The first 10 rows are patterns. Each new row is the sum of 3 different patterns, raised or lowered, with some noise. Before adding, each is slid sideways (what falls off one end comes back at the other) and multiplied by a number that may be negative. Names go in the order of the patterns.
Some rows, each with the names of its patterns after it:
[-0.92  0.38  1.34  0.68 -0.58  0.10 -0.54 -0.87  1.63 -1.22 -0.81  1.49
 -1.48  1.00  0.56  1.19 -0.06 -0.64 -1.70  0.13  0.59  0.84 -0.96 -0.74
 -0.73  0.23 -0.41 -1.62]
tek
[-1.62  1.32  0.33 -0.68 -0.97  0.91  0.16  0.82 -0.58  1.70  1.22  0.72
 -0.81 -0.96  1.13 -1.44  0.73  0.47  1.08  0.73  1.60  0.04  1.17 -0.95
 -1.47  0.52  0.19 -0.07]
dume
[ 1.40 -1.08  1.26 -1.45  0.66 -1.51  0.79  1.48  0.58 -1.52 -1.65  1.53
 -1.71 -0.07 -1.66  0.15  1.04 -1.39 -1.03  0.69 -0.01  0.38 -0.83  1.27
 -0.80 -0.71 -0.17  0.94]
pavi
[ 1.22  0.26  0.71  0.70 -0.05  0.25 -0.12 -0.69 -0.75 -0.68 -0.16 -0.67
 -1.68  1.42  0.87 -0.36  0.81  0.74  0.37 -1.22 -0.29 -0.64 -1.35  0.33
 -0.15 -0.83  1.46  1.61]
vesi
[ 0.22  1.06  0.32  0.89 -0.17 -0.91 -0.97  0.82  1.45 -1.01 -1.12  1.55
 -0.17  1.09 -1.32 -0.40 -0.61 -1.41 -1.47  1.66  1.15 -0.20 -1.01  0.92
  0.94 -0.87  0.19  1.49]
Bag
[-0.75  0.72  0.16  1.07  1.08 -0.23  0.25  1.27 -0.16  0.98 -1.62 -0.70
 -1.23 -0.64  0.55  0.87  0.22  0.92 -0.30 -0.22 -1.41  1.22 -1.34  1.32
  1.21 -1.35  0.84 -1.46]
kov
[-1.70  0.71  0.95  1.68 -0.38  1.04  0.98 -0.61  0.36 -0.58 -0.61  0.19
  0.12 -1.55  0.74  0.48 -0.47  0.86  0.80 -0.57  0.57  0.24 -0.74  0.35
 -0.05  1.63  0.78 -1.09]
Lovu
[-1.38 -0.82  0.51  0.75 -1.51  1.09  1.50 -0.37 -0.75 -1.12  1.37 -0.05
 -1.22 -0.20  1.09  1.01  1.20 -1.69  0.42 -1.66 -0.06  0.82  1.50  0.22
 -0.48 -0.98  0.74 -1.43]
tis
[-0.71  0.75  1.55 -1.16  1.50  0.33 -1.10 -0.98 -0.89  1.42  0.32 -0.20
 -1.27 -0.28 -1.03  0.50 -0.61 -0.93  0.98 -0.97  1.54  1.41 -1.29 -0.32
 -0.40  0.74  0.84 -0.62]
Sosus
[ 1.14  0.84 -0.17 -0.08 -0.93 -0.31 -1.00  0.61 -0.38 -1.42  1.62  0.81
 -1.19  0.38 -0.93  1.34  1.11  0.37 -1.03  0.34  0.50  1.32  0.07  1.11
  1.39 -1.16  1.26  1.29]
bak

New rows. What belongs after each?
[-0.18  1.33 -0.49  0.54  0.24  2.79 -0.38  0.66  0.15  2.10  0.07 -2.47
 -0.26  1.64 -0.08  0.97  0.19  1.64 -1.85  1.26 -0.16  1.85  1.24 -0.86
  0.11  3.24 -1.57 -1.02]
Bag tis bak
[-0.50  1.03  2.26 -1.90  1.70 -0.29  2.19 -1.65 -2.10 -0.09 -0.78  1.28
 -1.67  1.39 -1.29 -2.48 -0.15  0.11 -2.80 -0.53 -1.83  1.46  3.12  0.13
 -0.59  0.64  1.58 -0.50]
dume kov bak
[-0.05  1.31 -0.84  0.70  2.66 -0.25 -0.67 -0.13  1.28  1.01 -1.80 -1.23
  0.59  0.79  1.68 -0.73 -0.18  0.50 -1.14  0.73 -0.15  1.91 -1.13  1.55
  1.63 -1.51 -0.74 -2.82]
dume kov tis
[-1.75 -0.13  2.01  2.02  1.85  1.45  3.27  0.42  1.76  1.33 -1.65  0.77
  1.17 -0.15  2.45  0.48 -0.24  1.76  2.20  0.69  0.08 -1.12  0.58  0.01
 -0.68  2.00  0.71 -0.98]
dume Lovu bak
[-1.24 -0.89 -1.48 -1.46  0.25 -3.06 -2.60 -0.17 -1.18 -0.20 -1.47 -2.58
 -1.62 -3.25 -1.95 -1.05 -1.64 -2.10 -2.09 -2.06  1.14  0.70 -0.15 -1.95
 -2.86 -1.65 -0.28 -1.46]
tek kov bak
[ 0.12  1.26  2.52  2.08  0.46  1.55  1.44  3.12  1.93  0.46 -0.38  1.90
  2.72  0.70  2.11  3.24  0.88  0.36  2.14  2.37  1.82  0.03  1.92  2.25
  0.20  1.53  0.36  1.83]
dume vesi Bag
[-0.62  1.44  3.19  3.56  2.05  0.36  2.76  2.20  0.66  0.19  1.60  0.54
 -0.86  0.48  1.19  0.39  0.44  1.78  2.84 -0.81  0.98  2.77  3.53  0.34
 -0.38  0.10 -0.52  1.16]
pavi vesi Lovu
[-1.23 -2.06 -1.42 -0.33 -0.31 -0.31  1.31 -0.65 -0.33  1.11 -0.13  1.16
  1.02  2.43  1.69  0.18 -1.16  1.47  0.04 -1.94 -0.72  2.88  1.07  1.26
  1.37 -0.99  0.15  1.48]
dume vesi bak
[ 0.38  1.11 -1.44  0.10 -0.49  2.87  2.19  1.63  1.24  1.56  3.22 -0.05
  0.99 -0.38  0.21  0.71  0.90  1.04  1.30 -2.01  1.37  0.98 -0.37  2.20
 -1.43  2.43 -1.06  1.24]
tek dume tis
[ 0.06 -1.70 -1.32  0.59  2.11 -2.04 -0.32 -0.65 -1.03 -0.47 -1.02  0.97
 -1.06 -1.45 -1.14 -0.07 -1.03 -1.32  0.39 -1.02  1.18 -2.33  1.30  1.30
 -1.35 -0.53 -2.48  0.78]
tek pavi Sosus
[ 0.65 -0.06  0.21  0.93 -1.23 -1.20 -0.62  0.37 -0.65 -1.57  0.01  0.59
  0.66  0.83 -1.18 -1.11  0.77 -1.02 -0.16 -0.69 -0.98 -1.38 -0.06  0.34
 -0.06 -1.22  0.72  1.18]
tek vesi tis
[ 0.89 -0.60 -1.56 -1.50 -3.09 -0.04 -4.20 -3.46  0.19  1.09 -1.23 -4.27
 -2.20  0.52 -2.91 -3.20 -2.61 -2.24  0.89 -1.13  0.83 -0.70 -1.93 -4.15
 -1.94 -0.09 -1.63 -3.27]
Bag Lovu tis
[ 1.52  1.56  1.44  1.35 -1.41  0.15  0.99  2.42  2.26 -1.88  1.05 -1.82
  0.95 -0.14  3.93  0.40  2.06 -1.32  1.25 -0.37  1.09  0.74 -0.74  3.54
 -1.67  3.63  2.30  0.13]
dume pavi tis
[ 1.73 -0.38  1.99  1.60  2.35  1.00 -1.78  1.38 -1.20 -0.84 -1.20  1.28
  0.99 -1.09  0.29  1.55 -1.33  0.60 -0.92  2.70  1.39  1.23 -1.88  0.70
  1.91  0.96  1.22  1.31]
dume kov bak
[ 1.55 -1.14 -0.47  0.60 -0.51 -0.05  2.24  2.35  1.23  1.50  2.18  1.28
 -1.27  1.70 -1.57 -0.93 -1.45 -0.61  0.57 -0.62  0.25  1.32  2.50 -1.61
 -0.44 -1.26  1.30 -2.33]
dume vesi tis
[-0.64 -0.12  1.33  1.67 -0.65  1.86 -0.78 -0.15  0.78 -1.49  2.02  1.32
 -0.76 -0.15  0.66  1.83  0.93 -1.38  0.20  1.09 -0.89  1.23 -1.81  0.19
  0.45  1.24 -1.22 -0.57]
tek kov Lovu
[ 4.98  1.98  2.69 -0.50  1.67  3.03  0.30  2.58  0.51  2.90  0.82  2.68
  1.21  3.25  2.69  0.32  2.75  2.16  2.31  2.13  1.31  2.42  2.02  0.51
  3.51  1.77  2.80  0.66]
dume pavi bak
[-1.21  0.23  0.76  1.79  2.35 -0.34  2.18 -0.75 -0.96  2.18  0.86  0.77
  1.47 -0.61  0.99  1.20  0.49  2.01  0.51 -1.20 -0.46  0.10  2.61 -0.93
  0.64 -0.57  1.79  0.75]
tek pavi bak
[-0.44 -0.45  1.37  0.41 -4.61  1.85 -0.14 -1.03 -1.42 -1.82  0.90 -1.31
 -2.20 -2.35  1.74 -4.41 -3.63 -0.80  0.56 -2.47 -2.72 -2.27  0.46 -1.46
 -0.88 -3.90 -0.24 -2.16]
pavi Bag bak
[-1.39  1.95  0.77  1.72  1.56  1.01  2.45  1.07  2.14 -0.39  1.36  1.82
  1.15  2.89  3.70  2.41  0.53  0.51  0.39  2.67  0.61  0.91  0.26  1.37
  3.47 -0.03  4.47  0.95]
kov Sosus bak
[ 1.80  0.53 -0.09 -2.39  2.20 -0.72 -0.54 -1.93  0.88  0.39  0.66 -0.61
  0.90  2.29  0.58 -1.23 -0.05  0.70 -0.67  0.13  1.20  1.51 -0.36  0.89
 -0.40  2.07 -1.05  0.36]
tek pavi tis
[ 1.88  0.76 -0.71 -0.88  1.96  2.20 -1.44  0.92 -2.74  0.09 -1.50  0.98
  2.45  1.92 -2.66 -1.81  2.74 -1.19 -0.33 -1.61 -0.91  1.46 -0.58  0.12
  2.88  1.37 -1.14 -1.89]
tek pavi Bag
[-1.16 -2.18 -1.62  0.04  0.96  3.79  0.29 -0.88 -0.88  1.26 -1.10  1.75
 -0.47  1.75  1.46 -0.11 -0.34  0.58  0.65 -1.76 -1.97  0.17  1.74  0.50
  0.94 -1.02  0.41 -0.97]
tek dume tis
[ 0.37 -1.21 -0.01 -0.33  1.47  0.19 -2.53 -0.97  1.20 -0.97 -0.61 -2.35
 -1.32 -1.69 -0.66 -0.79  1.29 -0.95 -0.72 -1.40  0.49 -1.23 -0.17  0.06
 -1.70 -1.20 -0.96  0.08]
tek vesi tis
[ 0.02  0.51  0.15 -0.99  0.08 -0.27 -1.58 -0.90  0.09 -1.35  1.11 -0.34
 -1.64 -0.95 -1.94 -1.42 -0.02 -0.36 -2.95  0.45 -0.99 -0.88 -0.80  0.41
  0.90  0.11 -2.45 -1.22]
dume kov Lovu
[ 1.40 -0.19  2.31  0.06 -0.36  1.51  2.61  2.51 -0.10  1.33  0.88  0.59
  1.19  0.68  3.65  2.42  0.14  0.22  2.26  0.18 -1.13  1.43  1.54  1.33
 -0.43  0.47  2.94  0.25]
pavi Lovu tis
[-0.19 -2.05 -2.70 -0.14 -1.06 -1.71 -0.28 -0.02 -0.46  1.20 -2.19 -0.96
 -4.78 -2.73 -0.37  0.41 -0.03 -1.32 -2.90  0.19 -1.88 -4.51 -0.97 -2.65
 -1.13 -4.27  0.22  1.45]
tek dume tis
[-1.87 -2.51 -0.61 -1.53 -0.31  0.11  0.36  0.11 -0.76  1.91 -2.92 -0.51
  1.85 -1.82 -2.63 -3.70 -0.49 -2.60 -0.77 -1.88 -1.10 -0.70 -0.98 -1.23
 -0.41  0.27 -0.55 -0.22]
pavi vesi bak
[ 0.20  1.03  0.65 -1.52 -0.18 -1.00  1.60  3.09  1.05  0.94  0.73 -1.39
  1.50 -1.67 -1.57  1.04 -1.45 -0.75 -0.30 -0.04  0.84 -0.86 -0.78 -1.07
  0.35  1.16 -0.01  1.36]
tek dume Lovu
[ 1.15  2.79 -1.19 -0.11  0.95 -0.96  3.21  2.86 -0.38  2.96  2.29  2.94
  1.44  2.19  0.71  2.66  3.49 -0.49  2.44  0.08 -0.61  0.89  0.08  1.64
  3.47  1.80  0.16  2.55]
vesi kov Sosus
[ 4.13  0.25 -0.72 -3.65  0.07  0.51 -0.80  0.36 -0.55  0.88  1.53  0.65
 -1.55  1.45 -0.60  0.20  1.73 -1.12 -0.52 -0.92 -0.33  1.88 -0.68 -1.61
  2.42 -2.73  1.05  1.51]
tek dume Lovu
[-0.49  2.56 -2.14 -0.16  0.57 -0.20 -0.63  0.93 -0.78  0.69 -1.69 -1.22
  0.06  2.09 -0.96 -1.69 -1.45  0.08  0.55 -2.22  1.33 -1.31 -1.17 -0.96
  0.79  0.42  0.41 -0.48]
pavi Sosus bak
[-2.15  1.43 -0.09  2.40  1.11 -1.69  0.48  1.18 -0.71  0.35  0.59  2.98
 -0.53  1.39 -2.29  0.23  2.19  0.56  1.05  1.76  0.20 -0.43  0.07 -0.11
  2.08  0.29 -0.20  1.23]
kov Sosus bak
[ 1.42 -0.79  1.56 -1.94  0.70 -2.24  0.83  1.82  1.48  0.35  0.41  2.15
 -0.53  0.03 -0.73 -0.14  0.72  0.18 -1.46  2.17 -0.22 -0.42 -1.04  2.38
 -0.29  0.13 -0.94  1.90]
dume pavi bak
[ 2.11  3.54  1.31 -0.98 -0.94  0.61 -2.57  1.74 -0.20  2.58 -0.40 -0.37
  1.44  0.48  0.06 -1.47 -2.76  4.38 -0.43  1.62 -0.29 -0.18  0.80 -0.22
  1.49 -1.38  1.30 -0.92]
pavi tis Sosus
[ 1.57  1.43  2.01  2.15  1.83  1.67 -1.59 -0.37  1.35  0.36  1.49  0.65
  0.90  2.14  1.71 -1.24  2.66  0.06 -0.41  1.49  2.25  3.53  1.50 -1.50
 -1.11  2.77 -0.05  1.77]
dume Lovu Sosus
[ 0.86 -0.55  2.95  0.78 -1.21  2.45  0.86  3.16  0.69  2.56  3.69  1.18
 -0.29 -1.65  2.64 -2.22  1.39  0.41 -0.63  0.97  0.03  0.37  1.82  1.92
  2.92  1.52  0.70  0.26]
pavi vesi kov
[ 4.19  1.62  2.35  0.35  1.48  1.63 -1.04  0.98  1.24  2.08 -0.02  3.03
 -0.06  1.08  0.38 -2.08  0.66  0.87  1.01  0.25  2.49  1.36 -1.32  0.35
  2.52  0.53  2.55 -1.06]
dume pavi Bag
[-0.78  0.00 -1.10 -0.40 -1.40  0.90  0.25 -1.56 -0.66 -0.57 -3.03 -0.99
  0.89  0.94  0.84 -2.13 -1.49  0.25 -2.71 -1.92 -1.39 -0.15 -1.32 -2.87
  0.91  1.46 -1.38 -0.38]
Bag kov tis
[ 3.50  1.51  0.02  1.21  0.33 -0.92 -0.26 -0.73  0.42  0.15 -1.44  2.31
  2.83  0.87 -0.08  0.99  2.45  2.25  0.53 -1.99 -0.25  3.79 -1.51  2.87
  0.75 -0.04 -1.29  0.18]
vesi tis Sosus
[ 2.41  2.42 -0.79  0.07  1.51  1.72  1.85 -1.11  0.55  3.45  2.33  1.79
 -1.27  0.24  0.26  1.25  1.71  3.18 -1.53  1.13  0.23 -0.60  1.40 -0.77
 -0.36  0.47  1.16  0.18]
tek kov tis
[-1.17  1.83  1.39  1.52 -1.33  1.61 -2.30 -0.51  1.16  1.16  0.25 -0.48
 -0.06  1.91  0.94 -1.96  1.06 -1.30  0.07 -2.00  1.83  2.45 -1.32 -0.63
 -2.02  1.90 -2.07 -0.46]
dume pavi tis
[ 3.00  1.57 -0.21  0.11  0.95  1.50  2.93  1.11 -0.25  1.20 -0.18  0.77
  0.49 -1.03  0.07  2.55 -0.06 -0.36  0.56 -0.18  1.18  2.37  0.86 -0.19
  0.14 -0.49  2.29 -0.42]
pavi Lovu bak
[-3.12 -0.05 -0.67 -1.08 -2.41 -2.85 -2.29 -1.79  0.21 -2.89 -1.69 -1.14
  0.41 -0.33  0.15  0.74 -2.35 -3.01 -2.11 -2.39 -0.64  0.27 -0.74 -2.79
 -1.36 -2.82 -1.91  0.24]
tek kov Lovu
[ 2.21 -0.45  1.61 -0.56  1.24 -0.46  0.08  1.98  2.47  0.32  1.38  0.91
  0.79 -1.35  1.06 -0.93  1.92  2.62 -1.05  2.43 -0.15  0.05  0.50 -0.46
 -0.01  2.05  0.73  1.43]
dume kov Lovu
[ 1.77  0.95  0.83  2.23  1.72  1.33  2.10  0.48  0.86  2.56 -0.06 -0.60
  0.17  2.65  0.05  0.47 -0.11  2.55  1.74  2.57  2.11  3.71  0.94  1.30
  1.66  0.41  0.92 -0.26]
dume vesi Bag
[-1.82  1.11 -1.22 -0.34 -1.41  0.95 -2.30 -1.80 -0.17  2.03 -0.24 -2.26
  0.55  0.97  0.32 -0.17  0.00 -0.57 -2.92 -2.87 -0.34  2.03 -2.13 -2.84
  1.66  1.23 -4.03 -0.72]
dume Bag bak
[-0.64 -1.71 -1.41  1.12  1.20 -2.93 -0.95 -2.00 -0.03  1.08 -0.27  0.92
  2.97 -3.38 -0.28  0.49  1.68 -1.44 -2.03 -1.60 -1.00 -1.89 -0.11 -2.75
 -2.37 -1.38  0.21 -0.13]
tek vesi Bag
[ 0.95  0.63 -3.04 -0.36 -0.65 -0.85 -1.26 -0.57 -1.26 -2.81 -2.18 -1.61
 -2.32  0.02 -1.03 -0.73  0.22 -1.66  0.55 -1.40 -1.56 -2.20 -3.34 -2.08
 -1.04 -1.39 -2.14 -2.72]
vesi Bag tis
[-2.29  0.01 -1.34 -1.34  1.24 -0.41  0.85  1.33 -0.27  0.58  2.67 -0.79
 -2.76  0.30 -1.67 -0.83  2.88  1.00 -0.08 -0.43  2.25  2.14  2.30  1.06
  2.23  0.91  1.80  0.82]
tek vesi Sosus
[-0.35  0.30  2.73  0.87 -2.02  2.63 -0.30  1.74  1.49 -0.34 -2.09  1.32
  0.95  1.42  2.65 -1.03  0.89  1.46  1.39  1.40  2.04  0.42  0.47 -1.41
  2.53  0.84  1.92 -2.10]
tek dume Sosus
[-2.64 -1.14 -0.11 -1.25 -2.75  0.28  0.18 -1.15 -0.90 -2.23  0.75 -1.33
 -2.14 -0.93 -0.56 -0.56  0.12 -2.24 -0.20 -0.86 -0.43  0.81  1.02 -1.13
 -2.45 -0.94  0.18 -1.11]
vesi Lovu tis
[-0.80 -0.04  0.10  0.46 -1.94 -1.36  1.71 -0.46 -0.78 -1.29 -1.06 -0.87
 -0.80 -0.93 -0.40  1.76 -2.36 -0.44  0.86  0.88 -0.92 -1.51 -1.86  0.72
  0.47  0.97  2.13  0.12]
dume Bag Sosus
[ 1.81  3.07  2.74  1.24  2.28  4.62  3.44  1.43  1.78 -0.28  0.04  1.97
 -0.35  3.65  2.49 -0.39  3.96  4.02 -0.19  3.14 -0.72  1.77  1.73  1.38
  2.15  3.12  1.55  2.58]
kov Lovu bak
[-0.06  0.39 -1.46 -1.26  0.24  2.67  1.83  0.71  1.27  1.09 -1.04  0.44
  0.56  1.10  0.34 -1.01  0.01  1.00  2.15  1.33  1.88 -0.67  1.97  2.37
  1.34  0.16  1.49 -0.95]
tek vesi Lovu
[ 1.98  1.71  1.79  0.05  1.91  2.16  0.88 -0.37 -1.08 -0.33 -1.40  1.79
  0.97  2.74 -1.91  2.48  0.40 -1.37 -0.32 -0.92  0.83 -1.19 -0.67 -0.09
  3.65 -0.31 -0.99 -0.52]
tek dume Bag
[-2.23 -1.63 -3.33 -0.73 -3.56 -1.66 -3.61 -1.04  1.41 -0.70 -2.01 -2.12
 -1.06 -2.33 -3.00  0.27 -0.93 -2.89  0.07 -2.61 -1.82 -2.87 -4.01 -2.22
 -1.88 -0.08 -1.24  0.85]
tek dume kov
[ 0.31 -1.15  1.32  0.49  0.46 -1.92 -0.60  2.37 -0.09  1.72  0.88 -1.13
 -0.05 -0.38  0.26  1.49 -0.34  2.06  0.90  0.17 -2.37  1.03  1.66  1.65
 -1.68  0.58  1.20  1.09]
pavi Lovu tis
[ 0.04 -2.03 -0.13  0.47  0.18 -2.77 -1.48  1.89 -0.71 -0.26 -0.34 -0.95
 -1.01 -0.45 -2.46  0.56 -2.93 -2.35  1.48  2.02 -2.29  0.08 -2.07 -0.03
 -1.79 -2.35 -1.24 -0.05]
tis Sosus bak
[ 2.86  0.65  2.20  1.83  0.39 -0.42  1.60 -0.15 -0.46  2.38  1.23  1.42
  1.33  0.84  0.57  3.29  3.14  1.37  3.30  0.70  2.84  2.64  1.94  1.69
  4.53  0.08  1.87  1.43]
dume Bag bak
[ 1.38 -0.05 -0.84  0.96  1.28 -1.17 -1.34 -0.19  1.33 -0.94 -1.11  1.68
  1.38  0.27 -2.66 -0.43  0.08  0.68 -0.13 -0.06  0.43 -0.05 -0.89  0.36
  2.48 -1.45 -2.07  0.32]
Bag tis bak
[-2.59 -2.93 -1.45  1.03  0.36  0.31 -1.66  0.08 -1.54 -0.50 -0.53 -1.04
  1.35  0.85  1.97 -0.29  0.44 -0.65  1.84 -2.48 -0.51  1.69 -0.28  1.21
 -0.90  0.33  1.65 -0.72]
tek tis bak
[ 1.55  0.46  2.33  1.32  0.12  2.39 -0.53  0.20 -2.68 -2.02  0.57  0.40
 -0.28  0.46  0.48  0.88  1.40  0.22  0.28  0.84 -0.91  1.63  1.35  0.31
  1.54 -1.89  0.09 -0.73]
dume vesi Sosus
[-1.48  0.63  1.58 -1.81  0.19 -0.53 -1.26  0.35 -0.76 -1.72 -1.87  0.23
 -0.56  0.66 -0.16 -0.52 -0.44  0.39 -0.41  0.79 -0.48 -0.42  1.15  0.11
 -1.72 -1.82 -1.11 -0.96]
tek vesi Lovu
[ 1.39  1.40  0.82  2.58  0.45 -0.76 -1.34 -0.04  2.21  2.31  0.62 -1.64
  0.06  0.81 -0.73  0.51  0.05  0.63 -0.18  2.05  1.76  0.75  1.49 -0.37
  0.29  2.10  0.12  0.15]
tek Lovu Sosus
